The first 7 rows are patterns. Each new row is the sum of 2 different patterns, raised or lowered, with some noise. Before adding, each is slid sideways (what falls off one end comes back at the other) and multiplied by a number that may be negative. Names go in the order of the patterns.
Known rows, each followed by the names of its patterns:
.16	-.02	-.03	-.23	.15	-.16	.02	.07	.31	-.02	-.02	-.23	.09	-.03	-.23	-.37	.21	.05	-.24	-.05	-.38	.02	.10	.14	.07	.12	-.47	-.03	.42	-.17 | k847
-.17	-.01	-.43	-.27	-.19	.13	.29	.01	.30	.47	.11	.31	.05	.06	-.14	-.30	.31	-.12	.02	-.24	.25	.11	-.05	.24	.21	-.21	-.10	-.08	.05	-.11 | k104
.01	-.15	.05	.16	-.07	-.02	-.47	.11	.23	.09	.12	-.32	.00	.01	-.05	-.35	-.02	.08	-.04	.20	.06	.20	.03	-.16	-.01	.33	-.03	.07	-.08	.05 | k984
.18	.05	.02	.00	.17	.04	.10	-.09	.17	.02	-.10	.00	-.23	.18	.47	-.45	-.15	-.13	-.13	.10	.05	-.06	.00	.15	.05	-.12	.19	-.06	-.15	.15 | k592
.01	.31	.11	.16	.05	.02	.40	.01	.03	.04	.44	.04	.03	.01	.12	-.22	-.19	.02	-.27	.10	-.12	-.04	.38	-.29	.07	.00	-.03	.06	-.12	-.30 | k187
.03	.03	.36	.32	-.20	.03	-.02	-.27	.02	.10	-.04	.22	-.03	-.15	.07	-.24	.08	-.12	-.02	.11	.06	-.05	.04	-.02	.03	-.28	-.15	.14	-.02	-.05 | k173
.02	-.01	.06	-.20	-.16	.06	.10	-.06	-.09	.00	.06	-.02	-.11	.10	-.03	-.10	-.08	.19	-.04	-.05	.33	.09	.21	-.02	.18	-.04	-.03	-.09	.04	-.29 | k917

New rows, each followed by the names of its patterns:
.68	.47	.33	.47	.32	.21	.41	.23	.12	.12	.19	.17	.22	.36	-.01	.17	.23	.18	.32	.15	.11	.08	.25	.09	.14	.25	.21	.25	-.06	-.27 | k104 k592
.03	.07	-.04	.07	-.03	.65	.25	-.33	.21	.04	.08	.08	-.13	-.33	.39	.05	.08	.17	.07	-.01	.28	-.19	.13	.38	.26	.19	-.03	.36	.13	.21 | k847 k173
-.56	-.17	-.42	-.28	-.31	.00	-.24	-.41	-.47	-.11	-.40	-.61	-.68	-.10	-.24	-.64	-.35	-.74	-.22	-.29	-.16	-.16	-.15	-.62	-.42	-.14	-.21	-.04	-.23	-.24 | k847 k592
.35	.14	.65	.41	.43	.06	-.19	.14	.09	-.28	.10	-.15	.13	.11	.19	.43	-.01	.22	.11	.08	.00	.20	.24	.02	-.21	.34	.24	.19	-.09	.24 | k104 k984
.15	-.05	.08	.02	-.03	.01	-.05	.15	.15	.24	-.17	.09	.15	.06	.08	.40	.29	.26	.33	.15	.27	.14	-.14	.38	.09	.17	.17	.25	.31	.32 | k187 k173
.09	-.35	-.26	.05	-.16	.24	.07	-.15	-.21	.31	-.31	-.11	-.02	-.12	-.18	-.41	-.05	-.41	-.15	-.32	-.17	.16	-.42	-.12	.06	-.09	-.22	-.27	-.42	-.17 | k187 k173
.08	-.19	.20	.11	.18	.20	-.33	.04	-.02	.07	-.25	.10	.15	.13	.20	.29	.21	.14	-.04	.20	.41	.03	.07	.06	.16	.11	-.05	.13	.26	-.02 | k984 k917
-.09	-.01	-.33	-.27	.04	-.06	-.22	-.07	-.02	.26	.07	-.26	-.06	-.32	-.39	-.21	-.01	-.25	.13	-.11	-.17	-.07	-.14	-.04	-.21	-.17	.13	.04	-.19	-.13 | k173 k917
.06	.24	.40	.19	.27	-.09	.60	.54	.19	.36	.06	.25	.23	-.10	-.27	.42	.29	.25	.63	.27	.30	.31	-.07	.28	.62	.16	.53	.12	.40	.29 | k984 k173
-.26	-.41	-.37	-.30	-.65	-.52	-.35	-.21	-.11	-.13	-.01	.16	-.18	.03	-.26	-.26	-.43	-.50	-.17	-.36	-.25	-.44	-.18	-.26	-.31	-.05	-.16	-.48	-.36	-.32 | k104 k917
-.23	-.47	-.16	-.28	-.44	-.10	-.08	-.04	-.25	-.12	-.24	-.21	-.34	-.02	-.37	-.15	-.35	-.37	-.46	-.57	-.46	-.25	-.48	-.37	-.31	-.15	-.13	-.51	-.12	-.33 | k104 k917
.07	.08	.12	.08	.25	.07	.07	-.03	.08	.26	.16	.06	.16	.03	-.05	.13	.16	-.04	.02	-.20	.05	.24	.18	.07	-.22	.06	.06	.03	-.23	.04 | k984 k592
.22	.23	.11	.41	.11	.39	.08	.32	.16	.29	.10	.18	-.18	.23	.16	.10	-.19	.15	.25	.11	.09	-.11	.16	.26	.24	.10	.30	-.11	.07	.33 | k847 k917
-.03	.02	-.08	-.14	.23	-.02	-.13	.45	-.11	.18	.26	.15	.32	.03	-.26	.12	.62	.21	.33	.11	.18	.52	.03	.17	.26	.49	.14	-.16	.20	.37 | k984 k187
.09	.14	.40	.43	.16	.53	.28	.48	.02	.23	.16	-.03	.16	.16	-.15	.45	-.02	.30	-.01	.00	.29	.19	-.06	.09	.39	.31	.29	.10	.31	.44 | k187 k917
.15	-.05	-.11	.07	.05	.00	-.26	-.11	.15	-.02	-.08	.10	.03	.25	.21	-.02	.01	-.03	-.02	.08	.22	-.02	.31	-.02	-.12	.01	-.15	-.09	-.07	-.01 | k173 k917
.09	.12	-.09	-.20	-.02	.25	-.16	.09	-.16	-.08	-.09	-.06	-.04	.06	.12	-.01	-.36	.05	.31	.00	.04	-.42	-.02	-.23	-.08	-.38	-.02	-.12	-.18	.18 | k984 k917
-.01	.23	.12	.40	.07	.24	.30	.32	.01	.14	.28	.19	.37	.26	.17	.01	.14	.11	.41	.16	-.25	.10	.17	.14	.18	.42	.07	.18	.16	.01 | k847 k173
-.61	-.05	.02	-.17	-.19	-.12	-.15	-.06	-.13	.04	-.02	-.07	-.14	-.04	.16	-.07	-.04	-.12	-.30	-.22	-.09	-.06	.01	-.14	-.09	-.17	.30	-.06	.03	.01 | k984 k173
-.06	-.41	.01	-.49	-.81	-.11	-.15	-.19	-.06	-.47	-.32	-.11	-.07	-.60	-.38	-.05	-.48	.00	-.19	-.53	-.59	-.42	-.43	-.02	-.45	-.64	-.30	-.35	-.47	-.31 | k847 k592
-.41	.10	-.29	-.80	-.08	-.25	-.48	-.35	-.15	-.49	-.11	-.30	-.39	-.61	-.23	-.28	-.12	-.32	-.31	-.14	.12	-.43	-.32	-.07	-.28	.12	-.30	-.36	-.47	-.30 | k847 k592
.22	-.24	-.28	-.12	-.21	-.68	-.16	-.01	-.20	.21	-.10	-.06	-.07	-.47	-.09	.08	-.21	.00	-.17	-.12	-.13	-.30	-.09	-.20	-.31	-.08	-.62	-.08	.10	-.05 | k984 k173
-.27	.12	.00	-.43	-.18	-.18	-.52	.04	.02	-.09	-.12	.33	.22	-.14	.40	-.17	-.04	.14	-.24	.29	-.07	-.01	.16	-.06	.19	.21	.13	-.30	-.21	-.17 | k592 k187
.03	-.32	-.07	.38	-.08	.02	-.03	-.03	-.19	.06	-.29	-.15	.10	.15	-.04	.08	-.19	-.03	-.02	-.28	-.27	.19	-.03	-.09	-.10	-.23	-.01	-.02	.02	.03 | k847 k173
.19	.41	.14	.07	-.01	.28	.03	.04	.00	.24	.10	-.04	.11	-.09	.08	.21	.21	.26	.16	-.18	.19	.44	.15	.19	-.07	.35	.08	.33	.12	.12 | k847 k592
-.36	-.33	-.01	-.22	-.27	.08	-.06	-.51	-.13	-.36	-.38	-.18	-.21	-.21	-.54	-.45	-.23	-.14	.08	-.32	.14	.12	-.27	-.03	-.44	-.03	.12	-.89	-.15	-.48 | k104 k592
-.02	.20	.21	.01	.08	.29	-.42	-.17	-.04	-.06	.44	-.06	-.46	-.16	-.17	-.09	.32	-.02	-.29	.05	-.35	.02	-.01	.61	-.29	-.13	-.16	-.24	-.02	-.05 | k847 k984
-.41	-.17	.02	-.01	-.18	-.17	-.18	.19	.14	-.14	-.11	-.30	-.31	-.18	-.04	-.17	.18	-.20	-.23	-.07	-.40	-.15	-.24	-.14	.06	-.10	-.17	-.01	-.01	-.19 | k847 k173
.29	.32	.41	.22	.49	.26	.30	.29	.12	.36	.59	.01	.21	.19	.33	.42	.26	.25	.31	.37	.30	.07	.26	.35	.18	.38	.52	.30	.26	.31 | k592 k173
.52	.62	.42	.17	.07	.30	.28	.13	.06	.06	.23	.05	.41	.62	.01	.53	.23	.36	.12	.03	.38	.01	.10	.54	.41	.32	.27	.36	.44	.11 | k104 k173
.21	.25	.23	.29	.20	.23	.45	.20	.26	.06	.07	.12	.06	-.02	.19	.04	.31	.16	.27	.33	.15	.33	.17	.30	.10	.20	.25	.05	.13	.35 | k104 k917
-.09	.23	.29	.11	.20	.05	.31	.46	.38	.22	.34	.08	.22	.65	.06	.41	.26	.15	.12	.45	.09	.26	.05	.56	.36	.30	.14	.15	.24	.07 | k847 k984
.01	-.34	.04	-.10	.33	.53	-.28	-.46	-.10	.25	.00	.22	-.01	.02	.00	.21	-.18	.23	.04	.15	.15	.19	-.08	.14	.02	.03	-.20	.29	-.01	.03 | k847 k592
.10	.23	-.32	-.05	-.16	.14	-.35	-.31	-.09	-.27	-.41	.11	.07	-.13	-.25	-.04	.02	-.11	.17	.10	.01	-.17	-.47	-.13	-.33	-.55	-.08	-.53	-.44	.12 | k104 k592
.30	-.17	.56	.67	-.16	.14	.28	.08	.44	.32	.18	.12	.43	.33	.28	.41	.24	.25	.63	.35	.29	.43	.29	.63	.32	.32	.10	.42	.23	.41 | k847 k592
.28	.28	.20	.19	.22	.54	.32	.36	.40	.36	.06	-.09	-.17	-.36	.00	.05	-.06	.38	.12	.19	.45	-.27	.30	.30	.29	.21	.00	.31	.01	-.07 | k104 k173
.49	.43	.20	-.18	.10	.05	-.10	.11	-.09	.20	.26	.36	.41	.07	.34	.15	.40	.20	.13	.24	.34	.15	.65	.34	.49	.17	.31	.34	.31	.37 | k104 k917
-.08	.38	.31	.13	.13	.33	.18	.31	.12	.20	.05	.34	.13	.35	.32	.27	.56	.26	-.23	.61	.49	.38	.52	.16	.18	.26	.23	.07	.42	.38 | k847 k592
.11	-.10	.03	-.21	-.03	-.02	-.13	-.17	.05	-.09	-.32	-.44	-.14	.06	-.15	.00	-.27	-.03	-.10	.05	-.34	-.08	-.07	.01	.12	-.09	-.02	-.03	-.15	-.09 | k984 k917
.38	.38	.02	.40	.27	.35	.19	-.29	-.09	.66	.12	.27	.33	.21	.09	.08	.03	.36	.24	.09	-.06	.20	.51	.27	.21	-.19	.23	.15	.16	-.17 | k984 k173
.27	.17	.32	.32	.40	.27	.22	.12	.15	.15	.18	.02	.36	.29	.10	.40	.20	.16	.32	.32	.15	.34	.04	.20	.61	.12	.26	.28	.10	.15 | k847 k173
-.07	.31	-.14	-.01	-.02	-.08	.02	-.13	-.14	.28	-.47	.04	-.03	.01	-.15	-.24	-.21	.04	.14	-.02	.07	.05	-.02	.18	.04	-.04	-.08	.23	.12	-.03 | k187 k917
.15	.27	.02	-.06	.04	.12	.33	.46	-.17	-.28	-.11	-.17	.66	.03	-.29	.19	.23	.06	-.03	.23	-.27	.07	-.19	-.07	-.04	.06	-.28	.22	-.11	.12 | k847 k984
-.36	-.34	-.20	-.36	-.27	-.28	-.20	-.19	-.32	-.14	-.32	-.32	-.23	-.30	-.36	-.32	-.14	-.25	-.13	-.29	-.22	-.02	-.25	-.13	-.31	-.27	-.03	-.16	-.18	-.14 | k592 k187
.29	.51	.19	.22	.07	.07	.16	.61	.51	-.19	.24	.04	.16	.40	.39	.08	.38	.38	.18	-.08	.26	.11	.37	.04	.23	.49	.53	-.14	.20	.36 | k847 k984
-.31	-.21	-.03	-.13	-.33	-.12	-.03	-.10	-.56	-.13	-.07	-.10	-.18	.15	.28	.00	.11	-.14	.06	-.05	-.46	.01	-.35	.05	-.06	-.12	.22	.21	-.11	-.34 | k187 k173
.40	.39	.04	.01	.09	.49	.06	.40	.33	.38	.17	.64	.22	.31	.28	.62	.45	.24	.11	.39	.36	.20	.07	.40	.42	.10	.31	.22	.38	.15 | k847 k917
-.07	-.10	.32	-.05	-.05	.00	.36	-.01	-.07	-.03	-.06	-.22	-.25	-.06	-.17	.02	-.29	-.06	.16	-.23	-.03	-.05	-.02	-.05	-.21	-.22	-.04	.34	-.03	-.04 | k984 k187
.34	.25	.27	-.09	.11	.19	.19	-.17	.27	.17	-.07	.60	.30	.45	.26	-.02	.15	.54	.15	.18	.08	.27	.10	.07	.29	.27	.03	.13	-.28	.29 | k984 k592
-.01	.05	.12	-.03	.22	.18	.36	.07	.11	.22	-.02	.32	.13	.20	.13	-.06	-.12	-.06	-.24	.07	-.11	.05	.14	.14	.18	-.05	.18	.37	.17	-.20 | k104 k984
-.21	-.16	-.31	-.09	-.26	-.06	-.14	-.16	-.20	-.20	.04	-.15	-.30	-.48	.11	-.25	-.20	-.06	-.18	-.53	-.16	-.40	-.11	-.24	-.39	.04	-.18	-.14	-.25	-.27 | k173 k917
.03	.20	.13	.22	-.18	-.40	-.01	-.22	.11	-.23	-.48	-.17	-.24	.38	.15	-.28	.10	.28	.12	-.29	-.09	-.21	-.24	-.38	.07	.19	.02	-.39	.07	-.01 | k104 k984
